The groups are shells around one centre, one inside the other: the same stretched ball of 5 dimensions in 10 sizes.
Some rows, each with its group after it:
[ -4 -11 -32 -29  -3 -30  -3 -17  11 -17   5 -13  37   7  -1  12  -7  73
   0   5   1] : j531
[-26 -14 -24 -20 -30 -50  -9   4  49 -22   3  -7  36   9   4  10  27 101
   2  14  -3] : j706
[  2 -15 -38 -31   2 -36  18  -6  19 -20  21 -11  33  -4  -8  11   7  59
 -21  14  10] : j55
[ 24  11 -20 -24  -5 -24 -25 -47  -8  -9   0 -25  36  21   1  21 -26  30
 -21  10  18] : j941
[-22 -27 -39 -21 -41 -53  13  29  67 -19   9  -8  40  -5   7   7  50 116
  -9  27  -5] : j191
[ 17  21   6   3   3  -8 -46 -45  -3  13  -4  -6   3  20   2  16   2 -23
 -14   4  23] : j941
[ 23   5 -10  -7  60  33 -27 -58 -55  27  -4   4  -4   5  -5   8 -38 -43
  19 -25   8] : j382
[ 10  -5 -28 -31  43   8 -18 -56 -48  -1  -6 -10  28  12  -5  11 -58  29
  26 -23  -4] : j191
[ 29  18 -10 -24  39   0 -29 -72 -46  -1   4 -15  17  20 -10  19 -52 -22
 -10 -11  22] : j507
[ 10  11   1   6  -2 -20 -21 -14  27  11  14   2  -5   3  -3  12  40 -23
 -32  17  29] : j844
[  6 -14 -41 -32 -24 -35  -3 -13  18 -16  -1 -25  52  10   8  15  -6  95
  -8  17   0] : j844
[  4   2 -10 -10  32   5 -27 -42 -22  11  -3   1   7   9  -3   9 -18   0
  16 -14   5] : j531
[  8  -3  -8  14  -6   1 -24  -2  25  31  -3   6  -4  -2  11   5  45  -4
  -5  12  11] : j382
[-23 -27 -22   6 -11 -25  17  43  67  11  19  20  -4 -23   1  -3  86  40
  -8  20   3] : j382
[  2  -5 -15   4 -25 -23 -15   7  45  13   3  -1  11   0  10   9  52  29
 -18  24  12] : j941
[ 15   6  -8   0  18  12 -38 -40 -19  24 -12  -3   6  12   7  10 -10  -7
  11  -7   7] : j531
[  9  -8 -22 -19  54  14  -5 -41 -38   9   6   4   7  -2 -11   6 -30  -5
  17 -21   3] : j576
[ 36   7 -24 -25  39  18 -28 -69 -60  11 -10 -19  27  17   0  16 -64  -3
   8 -15   9] : j941
[ 19  -8 -24  -9  40  31 -24 -42 -43  29 -15  -2  12   4   7   5 -32   2
  31 -19  -5] : j706
[ -6   3 -18 -25 -17 -44 -21 -28  20 -23   2 -17  38  19  -1  18  -5  68
 -11  11  10] : j507
[ -2 -10 -17 -13  53   6   4 -23 -17   8  17  14  -5 -10 -15   3  -2 -13
   9 -16   7] : j913
[  9 -19 -25   5  20  17  -2   1   5  34   1  11  -3 -15   6   0  30   0
  10   1   1] : j576
[  2  -3  -3  17  10   6 -22  -4  20  33   2  15 -15  -6   5   3  46 -22
   0   4  11] : j941
[  0  17  -2 -11 -37 -49 -42 -31  33 -16  -3 -19  30  28   6  22  11  48
 -25  21  20] : j913
[ 15 -17 -40 -27  29   9  -3 -32 -31   7  -5 -11  32   2   2   8 -35  44
  20 -11  -7] : j382
[-25 -32 -39 -17 -29 -45  19  35  65 -13  13   0  31 -12   4   3  56 104
  -5  22  -6] : j706
[ 13   9   7  17  38  18 -26 -26  -6  35   9  19 -29  -4  -6   4  27 -71
  -7  -6  23] : j706
[-12  -5 -14 -10  -4 -20 -25 -18  15  -1  -5  -2  20  11   5   9   8  50
  12   1  -1] : j507
[ 12   6 -10 -20  67  13 -13 -59 -49   4  13   5  -2   4 -19   9 -41 -38
   7 -25  15] : j191
[-20 -19 -23  -8  -4 -18  -8   4  29   2   0   5  17  -2   5   4  28  63
  17   2  -7] : j576
[ 11 -12 -43 -39   5 -12 -13 -41 -24 -11 -12 -26  55  16   7  15 -50  86
  18  -4  -9] : j55
[  9 -10 -26 -22  59  21  -8 -46 -48  11   1   3  10   0  -9   5 -42   0
  28 -27  -3] : j191
[  0  -8 -12  10 -12  -3 -26   0  27  26 -10   4   5   1  15   5  39  25
   7  10   1] : j576
[ -6 -12 -27 -18 -14 -39   5   3  38 -13  15  -5  25  -2  -2  10  30  58
 -19  18   9] : j531
[  9   9 -20 -27 -32 -43 -34 -39  13 -21  -8 -31  51  30   8  23 -19  75
 -16  17  11] : j913
[ 26  28   2 -18  28  -5 -48 -80 -42  -2  -3 -17  16  30  -7  22 -52 -26
 -10 -10  25] : j382
[-31 -15 -16 -10   0 -29  -6   5  37  -8   8  11  11  -2  -3   4  33  59
  13   1  -3] : j55
[ 40  11 -15 -16  51  27 -29 -70 -63  21  -5 -12  10  13  -3  14 -55 -39
   4 -17  15] : j576
[ -3   8 -12 -25   3 -27 -33 -48  -7 -17  -4 -15  32  25  -2  18 -29  48
   5  -4   7] : j913
[-11  -6 -14   3 -48 -48 -12  22  74  -1   8  -3  17   1  10  10  72  56
 -28  35  14] : j844
[ 10   9 -11 -21  34 -11 -17 -50 -23  -7  11  -5  12  11 -13  14 -27  -7
  -8  -9  18] : j531
[-21 -15 -26 -21 -22 -55  10  13  56 -25  20  -3  27  -2  -6   9  41  78
 -19  21   8] : j844
[ 17 -15 -26  -6  50  20  12 -13 -17  25  17  13  -8 -19  -9   1  11 -30
  -1  -7  10] : j844
[ 25  13  -5  -3  25  16 -43 -55 -33  24 -12  -7   7  17   5  13 -25 -23
   6  -9  13] : j507
[-14 -24 -38 -29  10 -18   5  -9   5 -11   2  -4  34  -1  -1   6  -8  83
  21  -5 -12] : j55
[-14 -12  -8  10  10  -3 -13   5  28  22   4  18 -10  -8   2   0  47   8
  11   1   2] : j507
[ 35  13 -17 -29  70  28 -31 -90 -87   9  -6 -14  17  19 -11  16 -90 -31
  17 -32  10] : j55
[  9  -9  -9  12  53  26   1  -8  -7  38  17  26 -30 -21  -9  -3  34 -61
   1  -9  14] : j191
[-11 -30 -31  -5  24  -4  25  22  27  13  21  19  -3 -26  -6  -4  48  22
   3   3   0] : j913
[-11 -24 -24   7 -10 -21  17  39  61  15  20  16  -4 -23   2  -1  83  26
 -17  23   8] : j706

New rows, each followed by its group:
[-12 -12 -20  -3 -32 -47   6  26  70  -5  18   2  14  -8   2   8  71  51
 -30  31  14] : j844
[ 11 -17 -25  -5  45   9  20  -2  -1  20  25  16 -11 -24 -12   0  27 -28
 -10  -1  14] : j55
[ -4 -20 -28 -11  25  -8  17   5  15   7  20  12   2 -18  -9   1  30  16
  -3   2   5] : j507
[  1 -30 -39 -10  19  10  10   6   4  21   1   6  14 -16   6  -1  17  42
  21  -2 -11] : j913
[ 16  30  14   0   5 -19 -50 -54  -2   4   2  -8   1  25  -4  20  -3 -33
 -25   5  32] : j706
[ 11   8 -16 -20   0 -14 -38 -49 -15  -3 -13 -19  34  25   6  17 -33  42
   7  -2   5] : j531
[  1   7  -6  -4 -25 -39 -21  -9  42  -4   9  -7  14  10   2  15  38  25
 -31  24  22] : j941
[ 28  13  -5  -6  54  27 -32 -63 -52  24  -2   0  -4  10  -6  11 -38 -52
   7 -20  16] : j941
[-24 -24 -26  -3 -33 -41   7  35  71  -2  11   6  17 -10   7   3  72  78
  -8  25   0] : j941
[-22   0 -12 -12 -51 -63 -22   4  67 -23   4 -11  32  16   6  15  44  88
 -19  27  10] : j844
[-31 -17 -20 -14  -6 -48  15  19  57 -20  26  10  11 -10 -11   5  53  59
 -13  14   7] : j55
[-16 -29 -39 -16 -17 -22   1  14  34   0  -5  -3  34  -4  12   4  26  98
  19   9 -15] : j706
[ -3   2 -12 -20  35  -9 -16 -41 -18  -6   8   1  10   9 -12  10 -21   9
   8 -14   8] : j382
[ 13   8 -22 -34   9 -24 -24 -56 -21 -19  -1 -24  40  24  -4  20 -46  43
  -6  -2  11] : j507
[-26 -10 -16 -16  -7 -36 -12  -6  32 -15   5   1  22   7  -2   8  19  68
   8   3  -1] : j706
[  6 -15 -35 -31  40 -10  19 -23 -15 -10  21  -2  19  -8 -16   7 -17  24
  -3  -7   7] : j191
[ 22  17 -15 -25 -16 -32 -37 -53  -5 -14  -5 -30  41  30   4  24 -29  39
 -22  12  19] : j382
[-17   5  -1  -3 -20 -44 -22  -6  48 -10  11   1   9   9  -2  12  42  33
 -19  16  17] : j507
[ 25   7  -5   6  35  18 -24 -35 -19  31   4   6 -12   0  -2   8   5 -53
  -7  -4  20] : j576
[-30 -15 -15   1 -42 -55   0  36  87  -9  16   8  12  -6   4   6  86  70
 -21  31   9] : j913
[-26 -13 -16  -6 -27 -52   2  22  69 -14  18   6  13  -4  -2   7  65  62
 -19  23  10] : j576
[-11   1 -18 -29  -3 -37 -22 -35   7 -25   1 -14  36  20  -4  16 -19  68
   3   0   4] : j706
[ 30  -1 -32 -23  10   8 -29 -51 -36  11 -19 -25  40  18  12  15 -47  39
  12  -4   0] : j844
[-17  -7  -4   9  -4 -13 -22   3  35  16   0  13  -3  -1   5   3  47  21
   9   4   3] : j941
[ 23  19 -18 -31 -22 -34 -44 -62 -12 -19 -13 -38  53  37   7  27 -46  58
 -16  11  15] : j191
[ 11   4  -3   3  40  18 -27 -37 -22  26   1  10 -11   2  -4   6  -2 -39
   9 -14  12] : j531
[ 27  15  -3  -7  54  28 -39 -69 -57  24  -6  -1  -3  14  -5  12 -44 -51
  12 -23  14] : j382
[ 10  14 -13 -28   8 -28 -28 -56 -14 -19   3 -20  31  24  -7  21 -36  28
 -13   0  18] : j507
[ 14   9 -11 -24  60   8 -18 -65 -50  -1   9  -2   6  10 -17  12 -50 -26
   7 -24  14] : j706
[-26 -30 -25   2  -9 -22  12  36  57   9  11  17   4 -19   4  -3  70  57
   6  12  -5] : j576
[ 12   0 -13 -11  51  18 -17 -45 -38  16   3   5   0   2  -8   7 -25 -23
  14 -20   8] : j531
[ 28  -7 -35 -21   7  -6  -3 -25  -9   7   3 -17  30   2   3  12 -11  27
 -14  10  10] : j706
[-11   1   3  16 -11 -17 -27   3  44  19   3  13 -10   1   5   6  60   2
  -7  12  13] : j941
[-22  -1  -3   3 -33 -39 -30   3  55  -1  -2   2  13  11   9  10  50  54
  -3  16   6] : j382
[-30 -15  -1  18   9 -11  -5  24  50  20  14  31 -24 -17  -3  -4  77   0
   7   3   5] : j55
[ 20  -7 -31 -23  28  16 -23 -50 -43  12 -15 -15  31  12   6  11 -49  32
  25 -15  -6] : j913
[ 17 -12 -30 -17  38   8   6 -24 -20  12  11   0  10  -8  -7   6  -9   0
   0  -6   7] : j531
[ -4 -25 -40 -27  28  -6  15 -10  -6  -3   9   0  24  -9  -6   4  -8  54
  16  -8  -7] : j844
[-25 -12  -6  13 -23 -30 -10  27  67  10   9  17  -4  -8   5   2  80  35
  -6  19   7] : j941
[  7  -4  -1  24  20  22 -24  -4  11  46  -2  20 -24  -9   7   0  48 -41
   6   0  10] : j55
[ -5  -1 -18 -21   5 -21 -22 -33  -1 -10  -2  -9  28  15  -1  13 -16  50
   8  -3   2] : j531
[ 33  10  -7  -5  76  46 -29 -69 -72  35  -2   5 -12   4  -9   8 -48 -74
  17 -30  14] : j55
[ 42  21 -15 -27  24  -6 -30 -74 -44  -3   2 -27  28  24  -6  23 -55 -16
 -25   0  27] : j55
[ -5   5  -2   1   2 -10 -37 -26  10  11  -7   2   6  13   5  10  12  14
   9  -2   7] : j507
[ 23  16  -9 -13  -5 -15 -40 -50  -9   3  -7 -20  25  24   5  20 -19  11
 -15   7  19] : j531
[-11  -6 -19 -20  18 -19 -11 -25   1  -9   6   0  18   6  -7   9  -7  40
  10  -7   2] : j576
[-18 -17 -11  11   8 -17  12  29  53  16  24  26 -19 -23  -6  -2  80  -1
 -13  13  12] : j913
[-11   5   3  13 -37 -37 -30   8  63   7   4   4   2   7   8  10  69  24
 -22  26  18] : j913
[-16 -26 -31  -8 -14 -31  17  31  56   0  16   7  15 -16   1   2  61  62
  -9  20   1] : j941
[ 31   8 -15 -19  72  33 -23 -74 -74  18   0  -3   3   9 -11  11 -64 -47
  14 -29  12] : j844
[ 12 -23 -33  -8  36   9  22   3   1  20  19  11  -1 -24  -7   0  25  -5
  -5   1   7] : j191
[ -7  -1  -2   6  16   1 -27 -17   9  20  -1  12  -7   2   1   5  24  -5
  11  -5   7] : j507
[-19   5  -5 -15  -2 -42 -19 -21  27 -20  12  -1  15  12  -9  13  14  38
  -9   5  13] : j844
[ 13  14  -6  -5 -28 -38 -28 -21  34  -3   7 -15  19  15   3  18  27  16
 -39  27  28] : j55
[ 36   6 -26 -27  37  10 -19 -62 -51   6  -1 -19  26  13  -4  16 -55  -4
  -3  -9  13] : j941
[-29 -10  -6   4 -10 -33  -9  15  55   0  13  16  -2  -5  -2   4  62  34
  -3  11   7] : j576
[ 21  -4 -15  -2  55  29  -9 -34 -35  30   6  10 -10  -8  -6   4  -9 -45
   8 -15  11] : j941
[ -7 -38 -42 -10  27  10  23  18   9  20   8  14   8 -25   1  -5  28  42
  23  -4 -13] : j55
[ 37  15 -11 -16  53  28 -38 -80 -70  19  -9 -12  11  19  -4  16 -66 -38
  10 -22  14] : j382
[ 20  18  -7 -16  12  -1 -52 -68 -34   5 -18 -19  27  31   6  19 -47  13
   9  -9   9] : j382
[ 28  -8 -33 -17  12  10 -17 -34 -24  18 -11 -16  30   7  10  11 -24  27
   7   0   1] : j382
[-10 -14 -21   1 -39 -37  -6  24  65   5   5  -1  18  -3  11   7  66  61
 -17  30   7] : j576
[-13 -20 -14  13  16   5  -1  18  30  29   8  24 -15 -19   2  -4  59   2
  11   1   0] : j576
[-21  -5 -12  -7 -37 -46 -22   4  55 -11   0  -4  25  11   8  11  42  75
  -6  19   4] : j941
[-25  -5 -14 -17 -26 -60  -3   5  59 -27  18  -3  23   5  -6  12  42  70
 -22  21  13] : j706
